Each new row is followed by its nearest point in the smallest flat space through zero that holds the last named rows.
(in the rows, 128 means zero)

K61 (5 x 16)
[[111  97 122 105 108 121 165 127 146 129 114 134 130 134 109  85]
 [123 154 132 119 169 114 150  86 120 141 122 163 119 129 121 107]
 [125 118 121 131 115 113 127 113  88 111 136 166 153 138 136 151]
 [153 130 142 137 154 152 110 111 131 194 154 137 125 137  95 140]
 [152 133 110 149 147 145 134 158 125 111  82 154 109 151 111 171]]
New rows:
[134  89  92 141 121 140 124  97 164 137 110 125 120 157 124 103]
[128 108 125 120 121 135 145 135 144 141 118 130 124 137 106 112]
[116 123 155 115 155 116 121 124 164 136 158  98 169 112 165 121]
[117 139 143 121 124 122 113 116 136 137 158  96 132 107 147 108]
[120 134 147 139 148 164 142  87 135  92 115 122 136 122  89 147]
[133 138 126 131 144 129 134 124 128 129 117 139 120 132 123 131]
[143 139  92 106 125 134 164 150 127 137 135 143 128 151 169 124]
[125 125 122 126 126 124 139 131 126 116 115 137 127 132 127 126]

K490 (5 x 16)
[[ 98  69 119  75 146 150  86 148 145 124 149  95 146 172 173 157]
 [114 106 153 135 189 146 121 136 111 154 135 116  95 138  80 143]
 [108  52 106 136 113 133 108 122 162 116 116 100 125 143 138 143]
 [146  69  89 117 142 120 168 163 113 125 146 184 129 146 116 140]
 [151  77 134 101 180 183 140  93 119 116 107 141  76 132  96 116]]
New rows:
[116 156  64 142 110 124 133 112 137 116 133 139  96 121  93 117]
[139 129 120 152 112 118 145 119 130 123 116 141 121 113 114 119]
[ 97 136  95 157 134  87 109 125 167 132 130 125 115 144 124 128]
[111 117 123 158 111 108 120 137 141 135 127 111 135 127 123 138]
[124 169 123  67 135 132  73 139 128 115 121 145 130 120 123 134]
[130 158 142  91 139 143 115 127 119 127 138 124 138 135 153 124]
[ 99 137 123 140 170 135 141 130 143 105  97 131 122 143 136 145]
[124 118 132 127 139 135 123 126 128 130 127 122 121 131 122 131]
[161 166 134 135 115 106  58 111 130 139 124  88 105 131 112 147]
[111 159 153 143 125 128 103 114 136 136 121  92 126 119 127 126]
[ 93  89  90 141  98 106 134  92 127 124 107 111 163 169 120 151]
[114  83 105 147 100 114 120 133 153 121 122 115 137 134 137 139]

K536 (5 x 16)
[[114 129 124  83 140 138 157 158 110 117 101 115 182 134 184 115]
 [105 110 110 131 127 117 129 151 155 109 195 118 127 144 149  98]
 [157 146 158 112 135 113 140 102 107 173 128 118 115  83 108 110]
 [126 132 116  81  79  94  91 135 123 132 111 140 106 100 126 139]
 [129 136 177 152 125 121 147 102 176 105 141 107 123 169  85 136]]
New rows:
[140 168 108 154 113 132 169  95 126  97 161 120 167 116 105 130]
[131 130 144 143 142 133 144 119 138 127 140 118 132 139 119 122]
[137 107  96  89  96  94 117  94 158 126 167 118 157 117 126 141]
[119 126 127 101 100 100 115 137 145 121 151 123 117 123 130 118]
[127 123 147 130 154 132  86 155 125 133 117 131  95 107  98  95]
[136 128 124 135 126 123 117 120 122 143 137 134 110 111 116 126]
[ 94 133  89 124 166 110 104 111 113 120 128 165 138 136  87 102]
[127 121 110 143 130 134 115 131 123 130 135 139 118 125 128 131]

K892 (5 x 16)
[[108 171  90 151 101  95  88 159  76 152 148 118 103 110 110 159]
 [132 151 115 103 129 169 128 132 111 147 119  85 101 175 157 160]
 [102 162 109 150 143 152  60 174 132 153  55 123 105  84 178 165]
 [112 202  88 149 171 190  59 156 141 179 145 138  54 137 100 114]
 [105 115 109 107 156 156  99 177 103 152 141 216  99 155 154 187]]
New rows:
[121 126 128 154 151  97 170 152 126 135 130 149 140 110 126 134]
[123 114 131 134 124 108 128 133 125 121 132 152 139 112 123 129]
[156 118 140 128 129 189 137 168 132 125 117 122 131 121 131 131]
[130 126 132 119 143 154 126 129 142 131 111 128 123 138 146 131]
[146 119  98 131 119 102 112  93 103 120 103  67 112 114 123 128]
[132 148 123 137 103 111 129 119 115 127 115  72 132 118 129 128]
[ 96 112 100 130  97 130 140 153 160 126 124 130  68 151 145 106]
[127 136 123 125 136 143 121 132 130 136 130 130 116 137 130 131]
[ 88 133 122 151 126 133 134 129  86 137 113 122 186 141 125 139]
[125 125 125 128 113 111 129 134 111 126 123 121 135 123 137 146]
[122 130 156  83 150 146 117 138 136 133 131 117 133 118 116 115]
[131 128 132 125 140 145 129 123 143 129 124 129 124 134 130 119]

K280 (5 x 16)
[[121 166 181 110 107 129 168 162 101  98 100 128 167 162 150  40]
 [133 104 148 113 122  95 127 132  98  68 147 115 121  82 167 109]
 [100 107 117 145 117 166 115 184 142  68 108 140 149  94 118  97]
 [102 158 165  91 124 126 108 147 109  71 154 154 123 120 140 140]
 [177 118 117 125 135 140 110 103 100  73 136 131 124 105 106 143]]
New rows:
[122 137 131 130 111 111 127 106 128 141 135 126  97 121  67 135]
[137 133 121 127 134 131 121 113 130 140 133 132 121 135 116 150]
[ 67 101 125 118 110 123 118 130 126 122  69 133 125 128 124 168]
[ 96 122 121 132 127 135 117 149 148 132 131 136 124 118 129 140]
[146 127 112 127 123 113 104 137 116 145 155 155 136  72 133 158]
[127 112 118 127 134 120 110 120 130 118 146 129 111 103 130 158]

K594 (5 x 16)
[[129 102 132 109 147 174 105 148 153 160 100 129 133 126 175 163]
 [136 145 162  79 146 106 151 121 197 161 161 148 132 105 182 156]
 [151 125 162 115 140 123 117 110  94 148 119  98 122 109 102 161]
 [123 122 175  89 141 101 138 124 101 114 150 134 150 104 201 141]
 [119 123 117  93 140  72 130 124 149 145 135  96 150 142  82 133]]
New rows:
[148 126 146 182 127  75 150 114  86 172 108 105 134 142 118  79]
[132 135 132 138 121 106 131 115  93 113 133 114 126 127  92 117]
[116 121 136  96 122 131 175  99 127 152  74 128  89 123 118 148]
[141 130 140 122 134 134 124 121 135 148 124 120 120 120 116 147]
[147  84 163 154 149 103 188 133 108 170 103 177 102  98 112 138]
[147 140 153 130 129 133 132 113 120 137 133 128 113 110 125 142]
[136 136 136 137 102 121 126 125 106 132 110 109 128 146 131  95]
[126 127 124 139 122 126 126 127 105 114 126 124 128 131 118 118]
[118 114 106 143 140 115 122  92  87 118 105 114 148 116 122 104]
[120 117 124 135 125 118 120 129  86 108 120 113 137 135 113 118]
[151 110  85 131 185 157 143 112 146 158 188 109 151 129 111 123]
[129 129 118 120 132 124 128 129 159 147 126 123 127 134 111 135]

K337 (5 x 16)
[[ 77 106 149  77 136 160  80 158 118 151 153 204 157 101 120 108]
 [126 139 104  50 161 162  51 176 155 151 112 190 145  96 185 126]
 [110  96 105  59 141 165  90 142 168 194  83 174 152 137 140  90]
 [161 122 143  93 179  94  74 120 151 165 138 204 144 122 176 104]
 [113 121  89  88 167 120  62 136 134 153 142 178 110 112  85  80]]
New rows:
[ 82  81 110  99 115  53 115 152  85 121 160 114 122 100 134 123]
[112 129 132 130 134 122 113 132 110 117 157 145 122 114 103 121]
[118  94  97 155 118 105 125 106 132 125  90 128 131 104 126 161]
[134 128 120 133 125 127 137 123 133 129 118 113 123 135 125 128]
[170 112 157 120 170 162 127 136 148 122 119  88 156 116 138 110]
[141 129 129 122 129 131 131 128 140 135 112 126 135 134 153 134]
[102  97 155 165 138 124 100 137 116  82 107 151 143 172 150  80]
[123 116 149 130 128 122 131 120 124 137 138 146 139 131 127 121]
[161 126 124 132 137  95 161 136 120 118 132 136 121 135 126 193]
[150 142 138 148 129 111 140 121 124 110 135 115 124 128 147 145]

K860 (5 x 16)
[[ 82  69  78  53 114 129 161 115 150 119 152 149 130 128 138 182]
 [120 105 118 132 125 146 132  89 135 130  87 103 111 149 158 140]
 [136  92 134  98 119 125 142 121 167 146 106 158  94 111 142  94]
 [102 102 142 160 133 122  85 111 112 110 149 109  89 128 103 117]
 [ 71 121 147  98 102  84 152 125 145 174  91 109  57 153 109 148]]
New rows:
[114  98 138 123 166 158 160  96  89 111 141 162 109 140 161 117]
[129  96 114 125 131 145 122 107 135 113 129 131 126 124 143 126]
[163  90 162 125  90 110  93 158 149 120 144 106 128  93 164 144]
[135 114 130 128 130 131 120 127 135 123 136 141 122 116 128 110]
[160 165 164 129 170  94  94 155 150 144 124  89 138 152 135 147]
[138 171 147 151 129 118 128 143 114 141 115 113 135 138 119 126]
[114 142 164 163 102 110 101 100 108 105 160 170 136  87  90 154]
[118 130 137 144 134 117 101 143 110 112 170 130 126 117  96 122]

K267 (5 x 16)
[[131 147 103 112  92 147 120 118 130 159 143 132  92 102 116 126]
 [136 137  93 119 154 171  95 160 114 111  66 152 137 129 129 117]
 [ 95 132 112 145 133 147 100  98 154 126 173 147 186 177 108 101]
 [ 75 120 136 118 147 136 148 125 117 120 146  96 129 143  98 101]
 [128 113 185 118 135 128  80 111 129 144 138 135 188 109 133 160]]
New rows:
[151 118 144 169  94 144 112 156 132 105 165 130 126 113  99  96]
[128 132 121 132 118 128 127 119 136 133 143 133 129 133 126 125]
[110  91 138 129  93 165 133 142  87  95 115 141  90 131 154  89]
[120 131 113 120 136 138 140 144 116 121 108 119 106 125 121 116]
[ 94  93  96 122 111 112 134 105 118 142 131 118 166  99 113 131]
[110 127 138 120 126 134 122 117 128 137 146 120 136 125 116 125]
[144 147 111 107 144 121 125  87 115 101 162  90 163  86 162 153]
[132 123 151 126 123 119 121 119 130 137 139 126 139 118 132 142]

K109 (5 x 16)
[[142 194  92 106  90  87 142 136 101 175 164 140 181  75 134 166]
 [139 102 146  83  97  66 161 116 121 105  99  92 125 158 126  71]
 [ 89  69  81 138 121 170 160  91  88  81 119 117 169 118 106  90]
 [107 143 145 128 144  98 149  89 112  81 127 134 134 136 120 132]
 [ 87 163  87 102  74 106 201 123  54 112 129 161 159 117 124 138]]
New rows:
[122 108 133 150 159 130 153 126 144 136 157 139  92  87 130 110]
[126 122 130 140 142 142 117 125 135 125 130 129 125 127 126 132]
[ 99 112 134 128 189 127 117 102 128 163 126 113 147 132 108 139]
[129 122 131 144 153 135 111 108 139 117 137 120 139 118 122 132]
[ 69 128  90 140 126  94 124 117 126 153 119 161 132 178 132 132]
[112 138 126 126 119 130 147 131 111 119 123 145 121 136 128 135]

K288 (5 x 16)
[[145 146 137 109 156 115  93 132  79 108 151 125 156 113 118 158]
 [147 158 145 103 155 129 109  85 107 105  95 120 140 179 111 146]
 [158 111 165 108 136  84 143  63 157 102 125 216 114 136 118 207]
 [121 138 119 110 107  83  76  85 120 125 117 179 123 132  94 159]
 [173 122 165 150 202  99  95 108  85 152 149 126 166 135  98 188]]
New rows:
[128  89 129  90 101 115 109 105 144 109  97  87  87 170 136 169]
[127 138 130 113 119 128 130  98 141 114 100 140 118 157 123 130]
[105 125  90 108 153 129  93 129 156 112 101 116 152 165 121 122]
[121 146 120 120 123 132 110 114 121 127 105 115 128 153 117 114]
[163 117 156 130 120 148 150 100 102 115 114 147 167 108 162 114]
[142 128 143 118 143 136 148 128 128 109 133 129 132 128 140 141]
[156 169 135 109 151 156  99 164 126 160 168 130 118 150 157 136]
[136 134 133 127 147 136 125 142 108 124 139 108 142 123 131 129]
[147 112 125 121 114 159 169 166 160 124 127 141 134 102 167 153]
[133 110 138 126 124 143 176 150 151 111 148 137 119 104 159 130]

K227 (5 x 16)
[[ 91 134  68 147 133 142 154 216 155 101 142  93 174 111 132  97]
 [ 75 156  92 124 141 108 121 172 160 142 139  87 155 151 148  40]
 [ 71 175 168 192 148 106 134 118 120 141 151  83 182  54 111 107]
 [102 125 100 212 146 143 162 177 185 123 155 145 176 114 154  66]
 [107 167  59 152 197 152 122 175 165 121 190 104 149 132 163 103]]
New rows:
[ 99 132 114 102 125 103 132 138 103  91 154 148 108 170 109 139]
[132 127 112  98 126 129 120 137 123 124 124 119 117 143 128 135]
[156 132 146 141 141 105 123  96 149 108 146 156 153 119 119 124]
[135 128 146 155 137 130 129 105 133 136 136 147 127 121 133 130]
[158 116 158 161  88 129 144 113  99  87 128 122 127 164 162 169]
[151 107 142 133 113 137 137 116 121 120 117 153 119 122 121 157]
[161 129 101 151 123  93 137 153  98 123 100  95 141 110 144 146]
[123 126 121 125 120 132 136 147 120 115 123 114 138 111 116 143]

K851 (5 x 16)
[[100 104 145 156 147 139  90  75 107  93 178  75 144 120  89 117]
 [128 129 135 181 165 212 127 141  67 126 165 138 212 111 122 125]
 [169  99 101 214 155 214  85 142  89 129  99  76 139 162 110  88]
 [148  99 160 170 156 214 138 112  80 128 174 139  81 129 122 109]
 [140 139 155 168  94 156 140 118 102  92 189 111 140 177 147 131]]
New rows:
[122 120 121 118 169 108 149 154 117 108  92 127 158 113 115 169]
[117 134 114 116 142 119 124 140 132 140 109 138 162 105 123 133]
[156 107 136  98 141 100 112 153 128 142 110 140 120 130  98 134]
[128 123 118 113 136 116 125 133 141 141 102 133 113 116 124 126]
[150  91 122 144 125 124 110 164  90 165 128 115 125 111 141  94]
[142 119 117 144 142 154 121 139 120 140 108 126 123 128 124 117]

K793 (5 x 16)
[[137 140 131 186 179 137 128 184  77 140 133 151 148 121 207 115]
 [137 137 171 191 111 152 153 104  95 146 113  98 155 106 179 141]
 [108 132 193 144  95 149 114 102 131 137 145 158 130 133 170 143]
 [111 137 139 147 114 151 153 131 121  78 110 139 148  84 136 137]
 [109 147 120 152  95 108  99 134 137 124 149  78 152 112 166 133]]
New rows:
[151 142 131 154 113 149 154  93 142  99 114 107  93 164 124 111]
[137 123 139 129 118 136 146 102 127 135 114 115 127 126 112 134]
[105  90 119 114 142 106  93 105 100  98 119 162 124 138 141 107]
[120 127 128 115 137 128 118 142 133 119 137 158 121 134 129 124]
[116 166 143 141 106  99 154 108 136  87 161 164 133  86 139 136]
[101 137 144 133 103 140 127 129 137  88 130 145 140 101 141 137]
[133 143  89 119  92 109 165 144  97 155 134 130  91 162 153 117]
[140 126 118 129 142 118 122 134 122 150 132 118 124 143 131 122]
[117  94 161 156  89 121 166 100 160 122  94 131 100 169 149 100]
[130 123 163 130 108 143 137  94 130 141 123 132 123 134 125 138]
[ 96 129 127 170 162 148  97  93 122 114  89 136 169  99 101 110]
[127 131 130 141 127 140 148 129 119 107 113 128 138 106 128 131]

K838 (5 x 16)
[[110  77 108 123 109 154 134 133  84  91 122 124  92 114 119 105]
 [164 173 134 187 128 174 121 122 108  92 106  87 110 159 136 147]
 [155 127 130 161  40 144  94 112  81 171 148 108 173 161 118 129]
 [111 137 149 113 154 164 161 164  86 133  88  93 128 142 108 128]
 [129 155 110 152 118 120 143 171 106 119 162 122 138 156 150  99]]
New rows:
[123 128 144 134 108  89 128 115 134  85 168 151 136 154 112 109]
[131 126 110 138 113 109 121 129 136 121 158 143 128 128 143 114]
[172 118 156 109 122 143 110 150 173 122  83 116 112 128 152 154]
[138 138 142 131 146 138 122 107 147 125 104 122 120 123 123 152]
[169 126 147 138  87 142 110 103 102 178 114 111  77 115 136 128]
[144 116 134 142  94 150 105  99 111 135 116 116 131 131 115 143]
[124 145 117 151  95 130  92 157 141 126 141 124 102 123  69 134]
[136 126 124 141 110 133 118 120 121 124 133 125 128 132 130 128]
[110 171 136  85 111 113 168 138 139 134 172 114 147  99 108 145]
[117 138 134 109 139 108 140 147 137 154 137 135 150 131 129 123]

K111 (5 x 16)
[[115  74  78  58 170  89 127 129 162 141  75 178 134 123 148 107]
 [134 155  86 116 135 114 189 122 143 180  76  79 113 216 100 177]
 [165 105  82 128 115 122 115 111 112 158  99 181 102 164 125 156]
 [151 131  65 185 154 132 181 168  95 171 101 121 126 187 159 129]
 [138 111  89 134 123 127 185  68  99 129  76 150 126 173 117 134]]
New rows:
[106  89 153 126 149  90 140 169 130  97 122  90 116 155 105 118]
[110 135 131 116 145 121 144 142 145 129 124 102 138 127 131 120]
[169 148  88 132 166  86 104 168  98 167 135 138 127  99 117 147]
[147 123 103 136 138 123 103 173 132 159 132 142 116 137 146 137]
[155 122  99 143 140 110 100 143 106 150  98  87 126 163 109 169]
[147 140 105 135 125 125 130 144 130 163 118 119 111 167 121 159]
[102 120 146 118 148 130 127 156 104 101 111 143 133 112 103 118]
[117 121 135 122 136 126 129 127 131 114 130 131 138 110 135 111]

K810 (5 x 16)
[[138 199 119  76 122 152  91  89 165  85 136 117 124 191  77 123]
 [151 163 146 132 130 107  88 107 135 114 120  96 125 186  89 102]
 [170 191 122 117 110  99 121 114 154 151  76 129  61 162 117 129]
 [157 164 133 142 111  98  77 119  65 119 177 108  97 202 125 126]
 [161 193  87 116 118 108  90 128 104  98  59 139 141 149  59  96]]
New rows:
[115 131 128 149 134 130 174 114 126 143 133  94 100 128 145  75]
[131 115 147 142 132 117 134 127 140 145 125 117 117 129 140 126]
[143 128 131 120 164 134 125 114 109 136 103 130 108 137 109 150]
[136 140 125 127 125 121 125 127 129 131 115 129 119 133 123 126]
[150  71 136 159 171 153 121 175 150 184 107 123 123 111 131 119]
[124  89 150 158 140 112 149 140 142 155 104 119 134  99 143 119]
[115 129 130 154 138 137 133 116 134 138 180  95 162 153 100 143]
[117 114 149 131 137 136 114 118 130 113 166 107 148 149 124 122]

K593 (5 x 16)
[[ 98  96 121 147 110  69 133 152 151 138 138 130 132 113 153 128]
 [139 153  81  96  88  87 144 126 179 114 130 128 132 108 169  94]
 [123 159 131 139 135 143 116 113 120 172  85  96  86 148 148 152]
 [103 158 114 122 109 105  95 165 157 164 126 131 130 149 153 123]
 [133 105 136 104 104 103 102 175 126 176 120 127 150 141 174 153]]
New rows:
[ 93 122  89 123 136 127  96 129 126 139 120 128 146 131 109 140]
[112 136 130 135 130 126 114 142 133 137 133 133 130 138 123 127]
[172 128 111 171 136 129 128 151 134  83 114 161 132 108 141 131]
[135 119 124 125 126 125 140 122 130 109 137 134 135 116 123 119]
[105 139 127 130 127 103 126 107 113 109 143 125 124 112 135  92]
[117 132 117 138 127 115 139 120 143 111 136 131 123 117 122 113]

K500 (5 x 16)
[[158 127 116 101 132 134 134 117 142 133 138 144 138 117 112 165]
 [128  91 136 120 108  93 155 113 158 135 156 134 130 115  98 173]
 [118 102 150  90 158 153 104 110 150 182 102 182  98 134 170 104]
 [106  90 170 163 151 134 119 152 126 135 140 128 115 120 126  94]
 [126 152 126 100 143 133 123 140 133 164 121 140 103 105 141  99]]
New rows:
[159 130 128 132 132 110 126 146 133 153 136 144 180 162 135 131]
[140 124 125 125 131 137 125 122 128 121 127 134 137 134 126 141]
[124 159 116 110 126 147 141 139  95 148 130 121  67 132 129 145]
[130 158 114 109 128 126 129 134 126 142 122 126 118 116 134 115]
[118 148 112 151 116 141 168 122  84 152 135 153  78 126 108  88]
[113 148 128 128 128 120 129 144 123 141 126 118 112 115 134  99]
[117 150 143  87 131 124 160 167 120  87 149 129 144 133 145 112]
[130 148 120 131 126 126 130 139 120 124 130 116 128 120 124 120]

K188 (5 x 16)
[[118 112 132 152 183 109 116 143 127 157 159 104 139 117 105 135]
 [161 163  95 108 132 115 107 143  87 169 103  75 143 143 140 162]
 [130 128 153 148 139 115 109 149 115 153  94 102 160 124 101 151]
 [153 101 159 140 137 123 120 165 142 163 140  98 184  77 137 159]
 [115 134 142  88 175 118  93 177 126 162  87  72 127 136 169  88]]
New rows:
[118 141 140 166 150 133 148 141 113 105 170 146 112 145 145  94]
[109 118 123 133 148 128 134 118 139 117 156 143 107 132 124 107]
[140 110 141 116  93 112 157 136 143 126 167 168 139 112 127 167]
[147 113 130 139  99 138 148 117 143 117 159 150 145 100 131 151]
[ 93 104 129 103 165 143 141 124 110 131 152 123  91 163  95 139]
[105 130 114 137 163 118 125 118 122 127 146 130 102 148 109 112]
[167  90 140 117 127 164 111 118 162 124 166 156 132 109 120  96]
[128 103 139 128 124 138 143 128 157 115 162 148 130 101 145 117]
